There are 4 ways to turn a row about zero (a turn may also mirror it). The second row of each pair is the first, turned, with some noise. The first 36 pairs use one turn. New pairs use 3 turns, one after the other, and a turn may come again.
Some pairs, each with its turns in order after it:
15; 19; -12; -48; -42; 37; -29; -41
6; 14; 4; -61; 63; 17; 7; 8 -> A

36; 36; -8; 33; -50; -8; -27; 36
-2; 41; 4; 50; -14; 48; 34; -9 -> W

48; 6; 50; -16; -37; 36; 38; 10
-54; -11; 9; -36; -7; 69; -14; -5 -> A

8; 50; -19; 40; -27; -11; 23; -14
37; 22; -51; 34; -9; -8; -10; 16 -> V

-47; 3; 37; -24; -29; -43; 15; -31
-32; -18; 32; 27; 12; 35; -61; -4 -> R

18; -46; 17; 21; 20; -17; 48; 17
17; -56; 1; -23; 11; 26; 26; 25 -> W

-51; -22; -20; -48; -49; -46; 35; 20
20; -33; 45; 50; 24; -67; 20; 9 -> W

-5; 3; -9; 22; 50; 14; 31; -16
-19; -33; -20; -44; -21; 0; 2; -12 -> W

45; 8; -10; 5; -38; 23; -5; 18
27; 17; -32; 20; -24; 20; 30; 12 -> R

5; 43; 10; 6; 33; 0; -22; -38
-29; 8; -14; -9; -16; 14; -45; -35 -> W

39; 39; 27; -33; -44; 14; -11; -29
-19; 14; 43; -54; 34; 39; 3; 6 -> A

-27; -12; -41; 43; 51; 28; 16; -49
66; -45; -28; 20; 8; -14; -2; -49 -> A

47; 14; 9; -11; -37; -46; 22; -52
33; -18; 61; 22; -28; 30; -42; -22 -> W

-30; 36; -48; 19; 2; -27; -7; 7
21; 9; 42; -21; 6; -9; -12; 55 -> R

-29; -39; 14; 46; -21; 4; 25; -31
-13; 16; -25; 19; -15; 40; -15; -60 -> V

23; -40; 45; 16; -11; 2; 0; 43
29; -27; -23; 39; 17; -3; 19; -46 -> R

9; -30; 18; -21; -3; -26; 14; 26
-20; 7; 28; 16; 20; 11; 34; -6 -> V

7; 24; -20; 39; 15; 8; -19; -3
-34; 18; -6; -15; -16; 21; 15; -25 -> W

42; -42; -11; -4; 17; -32; 38; -33
-27; -72; 9; -8; -4; -31; 7; -15 -> A

-31; 8; -33; 19; -52; 1; -49; 33
64; 30; 5; -35; -42; 5; 27; -11 -> V

3; -27; 37; 24; -20; 10; -49; -2
12; -18; -7; -3; 33; 45; 30; -29 -> R

30; -7; -24; 19; -49; 12; -40; -28
20; 65; 37; -5; -6; 23; 9; -16 -> W

-52; -5; 29; -51; 23; -15; 10; 12
-5; -15; 5; -12; 7; -15; -75; -32 -> R

-4; 7; -27; 7; 45; 46; 3; -15
51; -31; -25; 12; 16; 21; -3; 1 -> A

20; 51; 45; 17; 13; 23; -16; 36
-7; 54; 28; 3; -4; -37; -35; 40 -> V

-20; -10; 34; -11; -14; 28; 15; 30
-6; 37; 27; -13; 29; 13; -7; -16 -> V

23; 0; 26; 6; 3; -32; -6; -7
-6; -43; 6; 14; -10; 9; 7; -3 -> R

-23; -3; 49; 15; -8; 11; 50; 5
-20; 2; -5; 2; -33; 23; -47; -33 -> A

-48; 10; -24; -21; -1; -36; -39; -15
-41; 13; 26; 18; 33; -40; -14; -24 -> W

39; -20; -2; 14; -35; 40; -23; 25
36; 7; 45; 10; -8; -29; -13; -36 -> V

33; -8; 17; -51; -2; -4; -5; -5
-1; -30; 43; 12; 25; 5; 0; 20 -> V

16; 18; -1; 12; 38; -47; 51; -49
21; -61; 48; -9; -29; -32; -21; -22 -> A

-20; -16; -51; 22; 45; 34; -51; -8
11; 29; 21; -77; 22; -13; 39; -4 -> R

-3; -16; 29; -40; -7; -19; -28; 45
-7; 13; 61; -15; 5; 15; 33; 17 -> V

32; -32; -21; 44; 43; 3; -3; 5
2; -10; 15; -12; 3; -40; 63; -10 -> R

-47; 39; -9; 19; -4; 7; 48; -24
48; 10; -3; -29; -34; -8; -35; -35 -> A

New pairs, each followed by its turns in order:
28; -6; 10; 49; -6; 3; -10; -18
10; -24; -25; 12; 42; 17; -3; 26 -> W A A

22; -9; -8; -34; -34; 15; -38; 47
45; -45; 21; -20; -40; 5; 7; 17 -> A R R

9; 50; -48; 25; 1; -21; 30; -44
-16; 50; 16; 24; 46; 42; 24; 15 -> A R R

-45; -33; -6; 1; 39; -45; 14; -34
38; -3; -35; -23; 32; -63; 7; -2 -> W V W

11; -14; 34; 31; 13; 41; 8; 10
-12; 41; -32; -15; 3; 26; 21; 18 -> V V A

-21; -9; -30; 12; 3; -24; -36; -4
12; -28; 0; -18; 2; 36; 27; -1 -> W A R

-25; -19; -10; 17; -41; 9; 19; 15
-2; 32; -20; 9; -23; 19; 28; -22 -> W R V

-42; 34; 22; 11; -37; 17; -9; 19
11; -35; 41; 22; -20; 21; -35; -15 -> R V R

-29; 18; -12; 35; 20; 52; 52; -2
-35; -4; 28; 60; 14; -29; 35; 28 -> V A V

28; 18; 47; -31; -52; -52; -40; -5
38; -7; -43; -55; -36; 47; 10; -32 -> W A W

-15; -9; -40; -18; 38; -51; -32; 0
-1; -32; 13; 51; 12; 3; 44; -32 -> A R R

19; -1; -38; 1; 27; -1; -6; 10
25; 1; 20; 24; 21; 10; 26; 9 -> W R A

-3; -10; 44; -19; -27; -6; -27; 35
24; -34; -1; 8; -39; -43; 1; -8 -> R R W

-14; -31; 49; -20; -51; 38; -28; 40
-38; 23; 37; 43; -23; -37; -24; 51 -> A V W

-39; 11; -45; -25; -27; -35; -29; 24
43; 12; -1; -24; -25; -63; -23; 8 -> R W V

8; 36; -39; 32; -29; 7; 30; -49
15; 46; 3; 33; 30; 51; -18; 31 -> A W W

-52; 14; 27; 52; 22; 43; 50; 47
47; -44; 49; 67; -35; -16; -5; 5 -> A V V

-1; 29; -35; -20; 41; 27; -44; -48
36; 11; -22; 18; -59; -45; -21; 31 -> V A A

-27; 35; -45; 23; -13; 32; -1; -11
49; 32; 42; 11; -6; 13; -9; -6 -> A W V

-39; 8; -40; -45; -9; 40; -30; -20
-1; 21; 12; -72; 36; -13; 13; -33 -> V R A

-5; 14; -52; -12; 20; 19; -40; 27
11; -7; -43; 26; 26; -29; -2; 45 -> R A W

-36; -23; 33; 7; -8; 28; 18; -9
27; 29; 10; 9; -29; 33; 7; -28 -> A V R

-38; -24; 12; 20; 15; -31; 23; 2
22; -19; -25; 28; 43; -6; -10; 13 -> R W A

-37; -5; 26; -11; 30; -20; -35; -43
13; 19; 3; -54; -21; -22; -11; 44 -> V A R

-22; -4; -28; 42; 22; 43; -38; 39
32; -26; 37; 7; 31; -60; -4; -27 -> R V R

-9; 31; -44; -5; -28; 23; 11; -4
37; 11; 1; 34; 27; 32; 17; -9 -> V R V

3; -50; -5; 3; -33; 21; -27; 26
10; 13; -31; -42; -7; 19; -8; -50 -> V R V

-10; 13; -49; -36; 5; -50; -13; 28
3; -41; 10; 77; 16; -1; -3; -2 -> W R A

-2; 39; -37; 29; 50; 46; -5; 47
-11; 77; 30; -13; -27; 17; 13; -50 -> R W V

-34; 51; -27; -3; 45; 12; -6; -17
33; 26; 2; -15; -46; -27; 14; 39 -> W V W

6; 41; -26; -3; -40; 24; -12; -51
33; -13; -12; 49; 53; 9; -16; -9 -> V R V

-33; -1; -44; 49; -2; 32; -39; -31
-18; -13; 6; -5; -35; -49; -66; -14 -> V A R

5; -3; 13; -28; 34; 37; -42; -40
40; -6; -28; 34; -36; -6; -26; -39 -> W V R

-26; -2; 29; -37; 22; 36; -1; -26
-9; -56; -12; 28; 5; 18; 14; 18 -> W A W

21; 27; -27; 50; 20; -13; 12; 29
11; 30; 3; 38; -13; -36; 22; 40 -> V V R

-48; 25; -38; 7; -47; -46; 7; -52
45; 26; 47; -24; -20; 39; -2; -66 -> A R V

-21; 10; 15; 6; 17; -18; 31; 12
7; -22; -8; -15; 16; -12; 29; 22 -> V V V

-2; 28; -17; -33; -50; 27; 28; 26
-11; 48; -1; 38; -3; -37; 5; -37 -> W R V

38; 48; -9; -30; -20; 40; 10; -15
18; 33; -18; 19; -56; -16; -27; 34 -> R A R

